The rows of each matrix lie in a flat space through zero, up to rounding. After each matrix: how many dimensions does the smallest such space have?

[[ -59  -32  -10  -16   49  -78    2  -25   36  -16   -3   26   -2  -44
   -84  -34   53   11]
 [ -32  -59    3    3    7  -48  -12  -14    2   13   16  -22  -38   39
   -24  -43   11   41]
 [ -10    3   44   22  -33   34  -15  -16  -12  -95  -15  -14   64   42
   -25  -21  -31   23]
 [ -16    3   22   58   15   -2  -67   18   -6  -61  -21   -5   -3  -77
   -91  -22  -15   14]
 [  49    7  -33   15  -33   29  -35   10   63    7   24   25   29  -13
    42  -32  -19    4]
 [ -78  -48   34   -2   29  -63  -16  -39   -1  -47   -9   13  -91   25
   -73  -10   14   30]
 [   2  -12  -15  -67  -35  -16  -19   10  -29   77   -2  -11   -6   77
    27   20   23   38]
 [ -25  -14  -16   18   10  -39   10  -32   15  -40    0    1  -25   12
   -61   27   33  -25]
 [  36    2  -12   -6   63   -1  -29   15  -32   67  -74  -16   26  -50
    35    2   56  -56]
 [ -16   13  -95  -61    7  -47   77  -40   67  -19    7   -1  -75   25
    86  -56    3    4]
 [  -3   16  -15  -21   24   -9   -2    0  -74    7  -33   -4    6   28
    49  -23  -17   42]
 [  26  -22  -14   -5   25   13  -11    1  -16   -1   -4   12  -34   -7
    61    0   26   13]
 [  -2  -38   64   -3   29  -91   -6  -25   26  -75    6  -34 -115  -19
   -90  -16   30  -23]
 [ -44   39   42  -77  -13   25   77   12  -50   25   28   -7  -19   44
   -42  -19  -68   52]
 [ -84  -24  -25  -91   42  -73   27  -61   35   86   49   61  -90  -42
    -3  -13   24  -60]
 [ -34  -43  -21  -22  -32  -10   20   27    2  -56  -23    0  -16  -19
   -13  -29  -25   66]
 [  53   11  -31  -15  -19   14   23   33   56    3  -17   26   30  -68
    24  -25  -28  -28]
 [  11   41   23   14    4   30   38  -25  -56    4   42   13  -23   52
   -60   66  -28  -46]]

16

[[ 68   2  36  -2  23 -32  40   8  32 -15  -3  49   3 -52  39 -61   3 -23]
 [  2  24  -3 -49  -2  -6 -27   0   4  13  -4   1  -8 -18 -20  21 -37   7]
 [ 36  -3  76   8   5 -31  -9  28 -45  -7 -20  64  23 -38  -4 -27  -1 -47]
 [ -2 -49   8  71   1  29  46  15 -20  19 -14  -6  12 -14  52 -40  42 -19]
 [ 23  -2   5   1  15   9  34  22   4  21 -29  22   3 -43  28  -1  11  -6]
 [-32  -6 -31  29   9  39  -6 -20  -9  24 -13 -26  17  24   5  24  23  17]
 [ 40 -27  -9  46  34  -6 114  -3  25 -32   6   8 -27   7  84 -47  55 -15]
 [  8   0  28  15  22 -20  -3 -74  -4 -35  23  10  19  32   9 -41  29  -8]
 [ 32   4 -45 -20   4  -9  25  -4  91 -23  35 -43 -36  10  19 -40  -3  36]
 [-15  13  -7  19  21  24 -32 -35 -23  30 -17   9  37   5   4  12  -9  -5]
 [ -3  -4 -20 -14 -29 -13   6  23  35 -17  27 -20 -27   2  -9  -5 -19  13]
 [ 49   1  64  -6  22 -26   8  10 -43   9 -20  59  10 -53  31 -41 -29 -55]
 [  3  -8  23  12   3  17 -27  19 -36  37 -27  10  22 -27   2  -7 -14 -19]
 [-52 -18 -38 -14 -43  24   7  32  10   5   2 -53 -27  17 -35  54  26  42]
 [ 39 -20  -4  52  28   5  84   9  19   4  -9  31   2 -35  82 -47  21 -26]
 [-61  21 -27 -40  -1  24 -47 -41 -40  12  -5 -41  -7  54 -47  78  -5  28]
 [  3 -37  -1  42  11  23  55  29  -3  -9 -19 -29 -14  26  21  -5  82  11]
 [-23   7 -47 -19  -6  17 -15  -8  36  -5  13 -55 -19  42 -26  28  11  45]]

9

[[-35 -27 -15 -19  30   6  64  -8  -6  40 -48  22 -26  21  41  12  29 -23]
 [-27 -77  17  32  45 -56 -78 -35  34  30   1 -51  11 -51 -13  52  18  28]
 [-15  17 -35 -18  64  77  10  28  34   5 -26 -20 -14 -61  48  43  -4   8]
 [-19  32 -18  35  26  53 -45   6  31  11  28   4  35 -62 -21   1 -23  -8]
 [ 30  45  64  26  41  31 -95   3 -34   4 -17 -44 -24   9  75  27 -36  61]
 [  6 -56  77  53  31 -24 -78  -6 -32  22 -20 -57 -14  84  49  68 -71  44]
 [ 64 -78  10 -45 -95 -78  77   9  -3 -13  -6 -20   2  73 -59 -39  10 -24]
 [ -8 -35  28   6   3  -6   9  17   7  -8  25   8  -9  42   4  46  -9   5]
 [ -6  34  34  31 -34 -32  -3   7  21  13  14 -17  -2 -33  -9 -15  18  41]
 [ 40  30   5  11   4  22 -13  -8  13  74 -86 -19  26  30  26 -21   3  33]
 [-48   1 -26  28 -17 -20  -6  25  14 -86  71 -14   3 -30 -39  43 -56  11]
 [ 22 -51 -20   4 -44 -57 -20   8 -17 -19 -14  -4   1  49 -45  -9 -45  33]
 [-26  11 -14  35 -24 -14   2  -9  -2  26   3   1  11 -43 -32 -53 -16 -16]
 [ 21 -51 -61 -62   9  84  73  42 -33  30 -30  49 -43 -16   1 -68 -29 -79]
 [ 41 -13  48 -21  75  49 -59   4  -9  26 -39 -45 -32   1  86  52   7  32]
 [ 12  52  43   1  27  68 -39  46 -15 -21  43  -9 -53 -68  52   3 -20  29]
 [ 29  18  -4 -23 -36 -71  10  -9  18   3 -56 -45 -16 -29   7 -20  56  74]
 [-23  28   8  -8  61  44 -24   5  41  33  11  33 -16 -79  32  29  74  27]]

11

[[-17  44  12   6  54 -15 -36 -47 -17 -21 -28  10  16 -26  27  38   8  15]
 [ 44  31  15 -17 -18 -10  12  -1 -29 -38  16  29  57   8 -14   0  31   7]
 [ 12  15  40 -22 -40  11  14  -8 -16 -16 -13  14  32 -12   3   2  -5  22]
 [  6 -17 -22   6  14 -30  -4   0   4  26  27 -19  -4  13 -20 -12 -28  -1]
 [ 54 -18 -40  14 -43 -32  -8  79  49  54  26  10 -13  19 -16 -32 -26 -13]
 [-15 -10  11 -30 -32   6  27  20   2  -7 -25 -11  48  21 -14   1  11   6]
 [-36  12  14  -4  -8  27  46  12  14  -7  -5  -4 -16   0  16 -14  16  11]
 [-47  -1  -8   0  79  20  12 -30  13 -10  17   3 -21   9  -6  13  -2   6]
 [-17 -29 -16   4  49   2  14  13  60  21  31  15  -8  10 -18 -15 -25   4]
 [-21 -38 -16  26  54  -7  -7 -10  21  15  59  41  40   2 -25   5 -27 -15]
 [-28  16 -13  27  26 -25  -5  17  31  59  48  28  22  -5   5   6 -57  24]
 [ 10  29  14 -19  10 -11  -4   3  15  41  28  22   0   1  10  -9   1   2]
 [ 16  57  32  -4 -13  48 -16 -21  -8  40  22   0 -45 -20  46 -26  25 -12]
 [-26   8 -12  13  19  21   0   9  10   2  -5   1 -20   9   1   3   6 -15]
 [ 27 -14   3 -20 -16 -14  16  -6 -18 -25   5  10  46   1  -6   3  13  13]
 [ 38   0   2 -12 -32   1 -14  13 -15   5   6  -9 -26   3   3  -1  18   4]
 [  8  31  -5 -28 -26  11  16  -2 -25 -27 -57   1  25   6  13  18   3   6]
 [ 15   7  22  -1 -13   6  11   6   4 -15  24   2 -12 -15  13   4   6  54]]

14

[[ 29 -36  11 -32  27   8  23 -44  19   3  10  -9 -24 -27  -3  14  -4 -23]
 [-36  69   1  27 -23  18 -15  19 -29  -9  -5  39  -1  36  15   7  -5  32]
 [ 11   1  26 -18 -24   3  -2  -1   5  -5 -26   2   4 -17 -32  -6 -14  16]
 [-32  27 -18  64  -8 -22   8  40  -9 -12   0   4  14  48 -13 -13  24  16]
 [ 27 -23 -24  -8  80  43   7 -21 -18 -52  33  10  -8 -25  19  32  29  -9]
 [  8  18   3 -22  43 100 -23 -32 -54 -57  34  40 -38 -55 -16  11   0  -5]
 [ 23 -15  -2   8   7 -23  42  11  36   8 -24 -12   3   3 -10   2   1  12]
 [-44  19  -1  40 -21 -32  11  63   4  19 -19  13  12  31   9 -31 -15  18]
 [ 19 -29   5  -9 -18 -54  36   4  53  44 -28 -29   9  10   6  -3 -12  -2]
 [  3  -9  -5 -12 -52 -57   8  19  44  78 -27 -34  15  12  28 -18 -27  -8]
 [ 10  -5 -26   0  33  34 -24 -19 -28 -27  35  -4  -2 -14   8  13  27 -18]
 [ -9  39   2   4  10  40 -12  13 -29 -34  -4  38   0  -2   6  12  -3  31]
 [-24  -1   4  14  -8 -38   3  12   9  15  -2   0  12  34  20   0  -1   0]
 [-27  36 -17  48 -25 -55   3  31  10  12 -14  -2  34  76  28  12  20  27]
 [ -3  15 -32 -13  19 -16 -10   9   6  28   8   6  20  28 101  35  -3   4]
 [ 14   7  -6 -13  32  11   2 -31  -3 -18  13  12   0  12  35  44  14   5]
 [ -4  -5 -14  24  29   0   1 -15 -12 -27  27  -3  -1  20  -3  14  33 -11]
 [-23  32  16  16  -9  -5  12  18  -2  -8 -18  31   0  27   4   5 -11  30]]

8
